The same things were measured in two ways. Each way mixes the same 8 hidden numbers, adds some noise and spreads widely along 6 directions of its own, which tell nothing about the thing.
In the rows, zero is written as 128.
Some things both ways: the first way, then the second way.
[140 122 128  96 122 107 148 113 155 131 132  83 150 134 136 130 152 128
 150 121 134 115 169 140 114]
[ 76 124  87 101 184 201 202  51 129 104  53 206 185 140 175]

[102 134 115 117 148 133 111 123 128 120 136 151 133 132 125 108 117 135
 111 146 120 113  58 100 139]
[ 87 136 126 240  38 141 156  93  88 125 145 126 160 186 191]

[129 108 145 141  94 127 101 118 110 155 147 121 145 120 138  98 116 129
 124 186 123  84 113 147 134]
[120 179 140 188  96 135 145 151 126 179 183 113  63 104 107]

[100 148 128  69 143 151 140 112 157 112 119  91 144 156 148 117 153 170
 135  99 108 126 147 109  76]
[ 85 116  76 168 114 153 203 126  98  93 104 157 132 137 182]

[154 166 148  75  34 171 119 174 124  90 125  77 152 160 145  77 114 152
 151 211 148 105 166 175  59]
[136 133 101 146 128 116 193 195 149 104 123 152  82 122 161]

[100 114 114 162 125 183 130 146 102 130 123 165 114  96 134 149 119 110
 140 157 116 139 143 119 138]
[141  76 143 109  87 162 145  43 124 111  89 109 181 148  80]

[145  77 119  85 191 166  98 169 120 102 135 179 115 110 178 100  98 125
 176 204 165 156 122 170 102]
[122 140 140 160  82 147 136 124 151 124 102  96 118 144 157]

[ 68 104  85 166 171 173 140 131 126 115 111 132 120 116 129 145  93 135
 131 110 112 160 138  82 126]
[168  93 133  66 117 158 130 166  74  91  92  91 115  75  67]

[149 143 153 181  81 152 165 172  97 146 149 138  99 129 151  96 108 108
 117 141 146  99 114 176 128]
[125 150 120 111 127  87 134  99 118 149 104 140 136 151 168]

[176 107 135 122 111 110  68 144 122 135 103 129 141 127 148 103 128 128
  78 140  84 140 135 150 164]
[177 159  98 135  96 158  51  83  81 184 172  55 140 152 188]

[194  86 113 144 148  57 173 156 121 158 118  90  91 130 131 128  84  92
 136  77 173 126 170 169 143]
[134 207  91  59 168 142 137 143 129 106 137 152 143  70 131]

[125 123 127 114 164 105 119  93 111 131 130 162 136 127 124 126 127 141
 117  84 106 151  96 100 150]
[107 106 158 143 114 116  87 158 142 119 190  84 112 124  39]

[105 115 132 129 178 117 142  90 145 137 139 140 125 108 129 161 174 129
 147 105 127 136 143 113 134]
[150 122 126 109 140 108  97 138 139 133 139 127  74 133  75]

[ 67 140 143 193 104 187 174 133  80 142 126 139 120  85 143 144 121 113
 150 147 159  89 166 130  92]
[172 152 102 122  79  65 143 138  81 124 138 118 119 126 122]

[138 171 112 187  68 116 122 144  83 155 102 149 113 128  89 119 125  80
 110  97 115 120 146 135 161]
[153 136  98  97 146 136 139 118 117 135 120 112 127 130 114]

[147 141 112 163 117  75 132 136 117 162 123 136 102 126  94 129 128  82
 104 110 139  92  98 131 174]
[119 195 152 127 161 194 123 128 169 191 113 104 120  66 135]

[116  97 144 124 155 151 143 112 145 116 134 128 148 101 162 156 150 151
 121 122 104 155 154 116 136]
[109 107  60 196 113 115 146 131  78  85 199 166  99 198 108]

[132 135 134 138 131 126 156 129 114 114 114 121 124 120 129 152 133 136
 138  95 140 159 181 129 112]
[136 158  67  74 160 145 123 141 155 100 193  69 150 112  85]

[169 122 113 122 154 115 146 143 144 124 110 123 135 139 156 102 129 110
 144  58 127 177 189 167 133]
[ 18 102 144 111 170 177 155 123 182  93 152 128 123 105  98]

[108 129 115 108 150 119  91 136 110 141 111 121 100 146 123  95 100 139
 120 155 142  84  87 117  97]
[ 73 143 153 130  55 129 164 114 187  94 156 136 133  95 101]

[141 132 125 132  96 125 123 146 106 145 124 135 136 127 134  94 112 102
 123 144 132  95 120 152 136]
[ 88 123 185 195  51  99 128 122 143 142 180 132 108 140 106]

[ 76 188 130  95 128 113 171  82 156 119 124  94 135 134  90 179 204 145
 139  82 132  99 140  74  98]
[127 118  20 104 142  93 174  81 137  33 132 201 174 208 137]

[149 165 105 127  71 129 149 152 126 129  96 106 175 120 131  99 151  65
 171 112 154 114 237 183 116]
[173 110  85  92  87  27  83 135  94  66 139 159 111 208 145]

[ 69  57 133 170 171 173 143 101 113 152 160 150 143  75 168 142 104 137
 133 169 121 106 107 107 140]
[129 148  88 139 134 140 147 154  65 123 127 153  75 111  88]

[137 105 132 125 164 109 108 124 103 124 111 149 112 111 131 146 119 137
 131 129 139 154 145 124 125]
[121 152  84 153 136 168 173 122 117 106 160 147 130 132 134]

[164 127 113 129  82 110 123 143  83 168 114 137 133 129 127  92 102  76
 149 115 135 101 168 171 139]
[140 168  95 107  94 101 109 138 159 109 194  73 118 114  64]

Other things, the second way, with their names:
J149: [ 89 117 134 111 146 145 149 118 169  90 158 145 133 129  88]
J139: [147  83 170  66 124  92 124 151  78  82  97 166 127 103  60]
J852: [104 140  84 125 152 196  95 128 131 124 179  87 123 120 120]
J184: [118 156  71  64 162 164 125  79 163 128 153  91 162 119 102]
J709: [152 112 161 107 144 161 132 150 148 113 117 128 159  84  87]
J375: [180 147  96  62 109 146  86  29 124 152 122  77 183 151 144]
J768: [166 168 144 134 133 104 130 166  63 154 100 148  89 133 176]
J453: [117 160 104 145 146 172 170 142 142 124 118 117 139 109 152]
J585: [190 131 126 120 106 151 126 151  85 141 131  91 118  97 114]
J498: [151 143 122 156  86 150 105  98  93 168 108  89 128 141 171]
J170: [153 173 151 154  76 170 162 137  96 107  86 136 172  98 169]
J567: [ 84 168 123 167 141 144 157 155 112 127 175 170 109 103 108]
J973: [177 140 104 111  83 103  95 122 113 134 149  55 155 140 170]
J212: [177 141 149 109 156 152 139 143  92 166  97  96 108 108 104]
J141: [116 154 213 141 118 156 141  69 134 185 105 162 124 106 122]
J499: [ 89 159  98 170 159 153 105 178 138 174 145  44  78 133 147]
J491: [169 126 142  94 133 115 159 141 106  77 110 176 162 104  90]
J210: [141 146 184 112 138 172 125 121 125 135 131 135 134  80  85]
J959: [127 101 114  96 146  77 172 194 118  64 109 155 120 112  73]
J196: [ 73 155 118 184 126 148 124 107 133 128 180 144 123 160 123]
J115: [ 82 136 112 103 236 202 145 129 186 143 133 126  90 108  72]
J963: [195 165 111  84  61  80  89 110  90 139 150  84 156 113 163]
J67: [111 173  87 153  76 149 111 104 117 145 204  73 124 112 122]
J991: [111 139 110 144 100 153 135  94 150 124 135 123 133 131 127]
J138: [165  63 131  37 121  83  49 160 154  73 136  68 136 131  36]
J87: [ 43  97 215 193 115 132 138 162  45 141 110 148 133 116 168]
J951: [ 52  97 142 203 105 148 185 104 108 118 148 195 108 147 117]
J225: [135 130 136 112  87 139 140  90  95 143 105 116 136 113 132]
J152: [172 107 116 101 147 186 134 121 120 134  65  98 138 115 101]
J626: [144 119 119 113 116 142 134 130 120  87 118 163 134 116  96]
J457: [103 103 127 142  96 148 149  70  91  98 108 162 148 176 169]
J654: [114 147 126 144 160 123 150 179 132 120 167 145  96 115 119]
J198: [208 169 138 167  83 130 112 100  45 206 105 105 139 149 194]
J55: [117  97 128 129 132 147 137  94 121 103 144 146 135 163 100]
J266: [175 179 150 152 109 149 162 146  99 196  64  97 114  77 176]
J162: [175 131 171 145 149 136 101 127 118 214 132  93  80 134 131]

Some of these things the first way, each followed by its name:
[149  73 141 139 126 148 135 130 114 115 169 140 148 104 152 121  93 132
 177 195 156 157 155 165 128]	J212
[118  66 161 129 191 103 101 100 122 139 159 139 117  93 148 140 129 156
 136 205 162 104  91 129 123]	J141
[131 120 120 153 110 109 175 118 168 144 151  90 155 116 128 137 150 103
 118 115 121 101 132 131 171]	J196
[170 119 121 123 110 111 132 165 107 144  97  96 113 135 144 109 106 106
 138 113 148 119 194 174 106]	J963
[123 191 129 123  77 135 117 139 130 114 112 101 116 176 105 102 133 153
  96 112 103 118 108 110 106]	J973
[154 148 126 147 111 111 202 143 162 117 138  80 122 140 124 148 144 118
 135  75 143 147 175 144 131]	J654
[120 131 107 112  92 129 129 122 150 118 122  74 154 143 113 132 126 135
 138 142 114 121 166 116 119]	J585
[140  93 117 107 102 181 147 162 143 110 144 120 142 121 155 132 104 128
 142 180 108 142 139 137 136]	J152
[126  89 129  75 168 141 104 118 145 107 122 123 171 107 171 117 140 143
 163 164 138 147 177 146 103]	J457
[180 107 132 110 109 119 122 160  92 148 142 142  91 146 137  96  83 117
 143 153 144 118 110 169 123]	J266
[131 139 126 137 111 108  77 111 100 126 107 150 148 120 107 120 134 127
 110 137 109 140 130 118 150]	J55
[103 112 136 161 113 152  92 130 116 148 148 125 110 145 135  94  94 161
  80 176  88  96  50 107 137]	J225
[140  94 138 164 153 121 134 136 124 135 151 150  93 108 133 151 121 130
 116 151 132 141  98 128 157]	J198
[184 123 132  96 108  77  72 117 129 152 122 117 111 166 110 108 140 137
 105 119  90 133 119 140 150]	J375
[122  87 117 174 150 154 177 155 128 128 143 113  96 128 153 134  71 141
 116 110 127 146 117 119 133]	J139
[101 157 106 131 111 176 129 152  92 117  86 160 147 109 141 119 120 103
 128 106 116 135 161 123 119]	J138
[ 73 154 105 122 202 105 133  77 145 137 104 153 121 114 104 169 195 119
 132  55 120 131 131  75 133]	J498
[172 129 108 168  59 140 120 194 117 151 122 123 101 143 128  96  91  88
  87 157 101 103 100 159 171]	J991
